The rows are grouped in 3 different ways at once. Each group adds its own fixed numbers to the row, and there is some noise. The rows also spread widely along 11 directions, which tell nothing about the answers.
Some rows, each with its group in each grouping after it:
[ -8   5  -2 -13  -9   5  11 -11  -4   6   3  -3   2 -16  -5  -3  -5   4
   3 -10  -6   4 -11  -3   5  14  16   1  10  14  -7]  (2) M K329
[-19  -3   0  -1   7   9  14 -10  -8 -10   5  -1 -10  -4   0   2  -1   9
  -5  -8  -5  -6  -9  -3  -3   3   8   3   4  10  -8]  (1) M K329
[  2   0   4 -11 -10  14   6  -6   4  12  -7 -10   2  -9  -1  14  -7  -4
  11  -1  10  13  -2 -11 -11   3  -8 -11   1   5  12]  (3) V K344
[  2   0  17  -4  -2  -3   7   6   0  -2  -5   4 -11  -9   8   3  -2   6
  10  -4   2   3   6  -2  -5   4   2 -11   6  -1  -5]  (4) B K50
[  2   0   5  -2   2   6   3  10   4  14  -5   0 -10  -6   8  -1   1  -8
  20  -2  10   0  -4 -11 -13   6  -5 -12  13   0  -7]  (4) V K850
[  2  -1  10  -8  -6  -5  17   3 -10  -3  10   9  -2  -6  -7  -6  -7  -3
  16  -1 -13   6   2   0  -4   3  -2  -3  17   4   4]  (0) B K850
[ -2  -2  10  -9  -6  -1   8  -1   0  -3  -4   2  -2 -13   1   7  -4   5
   5  -7  -2   5   1  -1   1   0   6  -9   2   1  -2]  (3) V K50
[ -9  -6  -3   9   8  20   6  -5   7   3 -13  -1  -6   2   5   9   5  10
  -7 -11  19   0  -5  -4 -16  13   2   7  -8   5  -2]  (5) M K344
[-10   3 -10  -6  -1   9   9   0  -8   6  -1 -11   4  -3   1  -3  -8  -8
   0  -6   2  -2   0   6  -4  -9  -2  -6  13  12 -10]  (2) V K950
[  4   1   4  -4  -8   9  14  -6  -7   1  -6   1   4  -7 -11  13  -6   6
   4   0   1  14   4  -1 -15   6  -9  -1   2  -8  22]  (0) B K264
[-13  -6   0   5  -2  16  18  -5  -5   2  -2  -3  -6  -7  -7  21  -3  10
  -6  -5  12   4   2  -3 -12  10  -1   5  -7  -6   5]  (1) V K950
[ -5   0  -3   2   5   7   0   0   1   0 -10  -2   2  -5   2  -4   4   1
   1  -8  -2  -1  -9   2 -10  -3   1  -2   6   1  -2]  (5) M K264
[-10  -1 -10   1  10  16   8 -11  -6  -1 -11   2   7   5   0  10  -6  10
 -11 -14   7   2   5   6  -9   8  -8   9  -1   9  -3]  (0) M K950
[ -6 -11   6  -4  -1  11  10  -3   2  16  11  14  -3 -11 -11  10  -6   7
  15   1   2  10 -10 -14  -5  26   5  12   2   6  -1]  (2) B K344
[-20  -7   2   0   2  10   1   1  -4  15  10   5  -2 -14 -16  14  -7   6
   1   0  -7   3 -12  -8   2   6   7   4   0  -5  -8]  (4) V K264
[ -5  -3   7  -8  -6   7  13   3  -7   8  13  -4  -9 -13  -9   7  -7  -4
  13   9  -5   6  -4  -8  -6  -7  -2  -8  11   1   7]  (2) B K329
[-21  -9   4  -4   5   9  -4   7   7  20   9  -1   5 -13  -5   4 -14   4
  -2  -4  -6  -2  -8  -5  16  -7  13   1   0  12 -34]  (2) M K344
[ -8  -2 -11  -9   2  12   5  -6  -7   1   0 -11   9   2  -1  -6  -9  -9
   2  -1  -4   1  -9   5 -10 -13  -8   0  16  19  -1]  (2) B K344
[ -3   5  17 -17   0   0   9 -13   4  -7 -10  -6 -13  -5  18   7  -8  10
   5 -12   1   0   6 -12   5   1   7 -18  -1  15  -6]  (3) M K329
[ -2  -3   4  -9  -4   5   9  -1  -1   8   3   5   3  -7  -3   0 -10   2
  10  -3  -2   7  -3  -4  -1  12   3   4   9  13  -8]  (2) B K344
[ 16   1  19  -8   7  -9   3   1   9 -13 -23  12  -1  -2  22  -2  -5  13
   9 -13  -2   6  15   1  -4   0  -4 -13   5   5  -6]  (0) M K50
[-11   6   0  -4 -16   4  18  -1 -20  -2   4 -10 -11 -23 -11  -1   6   4
  -4  -4   4  -2 -10   7   0  11  19  -5   8  -3   3]  (2) B K50
[-16  -5   1   2 -10  14  23   3   9   9  16 -12  -7  -3  -8   2  -2  -3
  -1  -1  10   4  -6  -7 -10  -1  11   4  -1   7  -3]  (5) M K329
[ -9   4  11  -7 -11   1  16  -9  -9 -12  -4 -10  -6  -8   0   6  -8   4
  -5  -6  -9   1  -2   3  -1  -8   7 -11   7   5   4]  (4) V K850
[ -8  -1   0 -10   5   9  -1  -5  -2   7  -4  -3  -9  -6   5   4   0  -2
  10  -5   0  -3 -10  -6  -3  -1   1 -12  10   8  -4]  (5) V K950
[ -7  -3   9  -3  -7  11   8   4  10   3  -1 -12  -7  -8   1   0  -2   3
   3  -1   8   2  -9  -5  -5  -7   8  -9   4   6 -10]  (0) B K344
[ -2   3   7   4   5   5  10 -13 -12  -9 -18  12  -4  -5   2  15  -2  17
  -5 -14  -1   2   7   1  -9  22  -3   5  -1  -2  10]  (4) M K850
[  2  -8  16   3  -3  -8  25   6   1 -16   9  12  -8  -7   1 -15  -2   4
  12  -3  -8   3  -2   1  -8   2   9   8  13   6  -6]  (2) M K344
[-21  -9  -8  -9   6  17   8 -11 -13  11  13  -1   0  -5 -14  13 -12  -1
   1   2  -6   4 -11  -6  -2   1  -3   4   5  13   1]  (2) V K344
[-12   1  -5   2   2  12   5  -1  -9   1  -3  -8  -7 -11  -2   1   2   4
  -4  -4   2  -6 -10   3  -5  -4   7  -4   9   3  -8]  (2) B K329
[ -2  -7   7   4   1   5   2   8   7   2  -6   7   1 -10  -3  -1  -2   9
   5  -5  -2   4  -6   1  -3   0   6   1   5  -1 -14]  (0) V K344

New rows, each followed by its group in each grouping:
[  9   1   4   2  -4   8   0  17  -7  18 -13  -1   8 -17  -6  12  -8  -5
   9   3   3  10  16   6 -10  -9 -15 -12   4 -13   2]  (2) V K344
[  7   4   0   1   2   5  -5   2 -13   1 -21  11  -8 -23   2   1  15   6
  14 -10   3  -3  -8   1  -7  19   0  -9  11 -13   1]  (3) V K950
[ -6  -7   3   3  17  10  -1  -9  -1  -8 -13  13 -12  -4   4  11   1  20
   0  -9  -3  -1  -6  -4  -7   7   2   0   1   1  -4]  (0) V K329
[-27  -3  -7  -8  -3  21  14 -12 -10  10  17 -19 -12 -11 -12   4  -2  -5
  -2   2   4  -3 -27 -11  -2   1  12  -1   7  14   0]  (2) M K344
[ -2   6   2   0 -18  14  20  -1 -11   2  -5 -17   2 -13 -13  13  -3  -1
  -5  -1   7   9   8   6 -12  -9  -7  -9   3 -10  19]  (0) M K950
[ -4   3   9 -14   2   1   6  -7  -9   9   0   8  -3  -5   2   8 -12   3
  12  -7  -5   4   5  -9   1  19  -2  -5   8  12  -4]  (4) B K850
[  1   1   0  -7  -1   5  -8   3   3  15  -8  10  11 -15  -3  -1  -4   7
   9 -11  -3   4  -6   1   6  15   5   0  10   5 -19]  (0) B K950
[ -5   0  11 -11  -6  -5  10   0  -9   1  12   3  -4 -15 -10  -7  -4  -6
  18   4 -20   4 -14  -7  -1  -1   4  -7  18   1   4]  (4) M K264
[ -6   0   3  -9   1  10  -1   6   0  19   2  -2   2 -11  -5   1  -8  -3
  10  -3   1   4  -1  -7   3   4   0  -7   7   7 -16]  (0) M K344
[  5   5  22 -14  -9  -3  10 -10  -3 -13 -14  -2  -7  -8  10   9 -10  12
   4  -7  -7   6  12   0   2   1   3 -16   2   8   8]  (5) B K344
[  0  -7  18   7 -17   2  16  11  10   6   6   1   5 -18 -18   9  -4   3
   7   7  -6  16  -5  -4 -11  -5   3   5  -1 -19  11]  (4) M K264
[ -5   4   7  -9   0   9  -3  -4 -10   7 -11  -5  -1 -19   1  11  -6   5
   3  -5  -4   1   2  -3   4   3  -1 -14   3   1  -5]  (1) M K344
[-15  -7 -19   6   3  23  15 -22   7  -8  -4  -4   8   6  -4   3   2  10
 -15 -12   7   4 -23   0 -20  10   8  25   1  19   7]  (2) M K329
[ -5   8   5  -5  -5  17  -4  -3  -6  19 -20 -12   1 -22  -6  27  -4  11
  -6  -4   9   7   7  -6   1   6  -1 -17 -10 -16   7]  (0) M K264
[ -7   5   1 -10 -11   3  17  -8   9 -11  -5 -19   5   7  10  -9  -7  -3
  -6 -11   2   3  -2   5  -7 -14   8  -6   7  20  -1]  (5) B K264
[ -4  -9   5  17   8  -2  13  21  -2  -6   6  15  -5 -10  -6 -16   9   2
  10  -3  -4  -5  -6   5 -15   3   4  11  10 -13 -15]  (1) M K264
[ -5  -4   3  -7 -13   6  16   0   3   7   8  -5   1 -12  -8   6  -6  -2
   4   0   2  10  -8  -4  -5  -1   8  -1   5   4   4]  (2) V K50
[ -8   3   7  -8 -12  -3  30  -1 -15 -17  11 -12 -12  -1  -1 -13  -4  -7
   3  -2  -4  -1   3   8  -8  -8   6  -8  15  14   5]  (5) B K344
[-10   2   6   2  -7  10   6   7  -5  10  -3 -10  -8 -18  -5   2   2   1
   2  -3   7  -1  -7  -3  -3   5   8  -8   5  -4  -9]  (4) M K344
[  0   7  -2  -4   2  10   2   0  -5   5 -12  -5  -6 -11   3  -1   4   2
   5  -9   5  -1  -2  -1  -7   6   1 -12  10   1  -4]  (0) M K329
[  3  -2  15  -1  -4   4   9   5  11   1 -15  -5  -7  -9  11   7  -6   8
   3  -6  11   4   8  -4  -5  -2   5 -11  -1   2  -9]  (2) V K344
[ -4  -4   5   9   5  13   5   7   4   3 -12   1  -2  -7   1   7  -1  11
  -4  -7  12   2   5   1  -9   4  -1   1  -3  -3 -11]  (0) M K344
[-15   2  -4 -11  21   8   4 -15 -25   4   0  12 -12  -5  -3   9  -5  10
   2  -9  -7  -4   1  -8   1  22  -4  -3   3   6   0]  (0) M K264
[-6 -4  6 -9 -3  6 13 -3 -3  3  2  0 -4 -6 -2 16 -8  1  4 -3  3  7  4 -6
 -5  2 -3 -7 -1  2  6]  (3) V K50
[-14  -4  -6   9   8  10   6  -1   5   0 -12   3   7   1   2   9  -4  13
 -15 -17   9  -1   5   5  -5   7   4  10 -10   4 -15]  (3) V K264
[ -9   5   5 -13 -14   4  25  -8  10  -6   0 -20 -15   2  15  -8  -1  -2
   3 -13  16  -1  -5  -6  -5   3  19 -12   7  22  -8]  (5) V K950
[ -4   1  -3  11  -7   7  -3   8  -4  -2 -14  -5   1 -21 -10  -5  15   2
  -2  -4  -6  -2 -20  12  -9  -9  11  -5   9 -18   1]  (5) V K264
[ -5   4   8   0  -4   5  12   3   1   3  -8  -4  -9  -3   8   4  -1   4
  -1 -11  13  -2   8   0  -5   8   6  -7  -1   4  -8]  (5) B K850
[ -4  -3  14   6  -6   2   7  11   9   6  -4   2  -6 -22  -1   2   2  13
   1  -6   1   1  -4  -2   3   3  19  -1   0  -6 -18]  (2) M K329
[ -5  -5   8   2   3  -3  14   9 -11  -5   5  16 -13 -13  -6  -6   2   9
   9  -6  -6  -3  -1   5  -1   8   6   0  12  -5 -12]  (0) V K950
[  8   1  13   0  -6   1  11  -8 -10 -18 -20   4   0  -9   0  11  -4  13
   1  -4  -9  10   8   7 -13   1  -8  -5   5  -6  20]  (4) V K344
[ -5  -1   8  -3  -6   9   9  -3  -4   0  -4  -1  -6 -16  -7   9   0  10
   3  -4  -1   4  -6  -3  -2   3   5  -4   3  -5   3]  (0) M K950
[ -1  -1   7   0  -3   3  17  -1   1 -17  -7  -3 -10  -2   5  -9   2   7
   2  -9   3   1  -6   4 -12  -1   7  -4  11   7  -4]  (0) V K344
[ -4  -8  11   8   1   9  -5  10  10  -1 -12  -2  -8 -22   2   5  11   9
   2  -2   2  -3 -17  -3  -6  -8   9  -8   1 -15 -10]  (1) M K50
[ -6   2   1 -16   0   6  16 -14 -13   8   7   8  -4  -2  -2  10 -11   2
  12  -9   1   5   4 -11  -4  31  -3   2   5  15   4]  (1) B K850
[ -4  -8  12   7 -13   7  29  -2   0  -8   8   6 -11 -14 -12   6   7  11
   8  -3   6   7 -11  -7 -15  20  10  12   1  -9  10]  (1) M K950
[ -3   1  25   2 -19   2  28  -1   7 -16  -8 -13 -21 -15   6   5   5  13
  -1  -8  16   1   2  -4  -6   6  19  -9  -7  -4   3]  (3) M K344
[ -3  -2  16 -11  -4   3  15  -9   1   1  -1   3  -7  -2   5  17 -11   7
   7  -6   4   6  10 -12  -2   9  -2  -5  -4   8   5]  (3) B K850
[ -4  11  -1   7  -6  15   0   7  -3  11 -24 -17  -4 -12   7   9   6   3
 -11 -12  21  -5   7   8  -7   2   4 -15  -3  -8  -7]  (5) B K850
[-17  -2   8   6   3  14 -10   3 -10  12 -12  -3  -8 -26  -9  19   4  17
 -12  -6  -1  -6  -6   2  11   3  13  -8  -9 -14 -14]  (5) M K344
[ -8   4  -3 -13   4  12   8 -19 -18  -9  -8 -10 -14  -4   7   1   1   2
   4  -4   2  -6 -12  -3 -10   5  -1 -10  13  15  10]  (2) B K344
[ -6  -6   1   5  -1   9  11   7  -8   8   6   3  -2 -14 -11   8   0   0
   1   1   2   4  -2   1  -8   1   1   3   3  -8   2]  (2) M K50
[ -7  10  -5 -10  -3   7   9  -7  -3   1 -12 -13  -4  -5   5  -2  -2   4
  -2 -13   8   0  -3  -1  -4   8   9 -12   6   9  -5]  (0) V K264
[ -9 -18   8  20   7  12   0   0  16 -13 -16   9  -9 -13   1   9  13  25
  -8  -6   2  -4 -26   1 -10  -6  15  12  -3 -12 -10]  (2) V K950
[ -2   9  -5 -15 -15  -4  21 -14  -3 -14  -4 -12   3  -4   5 -18  -3  -2
   2 -14  -5   4 -12   4  -4   4  16  -4  18  21   1]  (2) V K264
[-12  -6   6   2  -2   1  13   8   0  -2  11   3 -12  -9  -6  -9   2   1
   7  -4  -5  -4 -15  -1  -2  -2  14  -1  13   2 -15]  (0) V K850
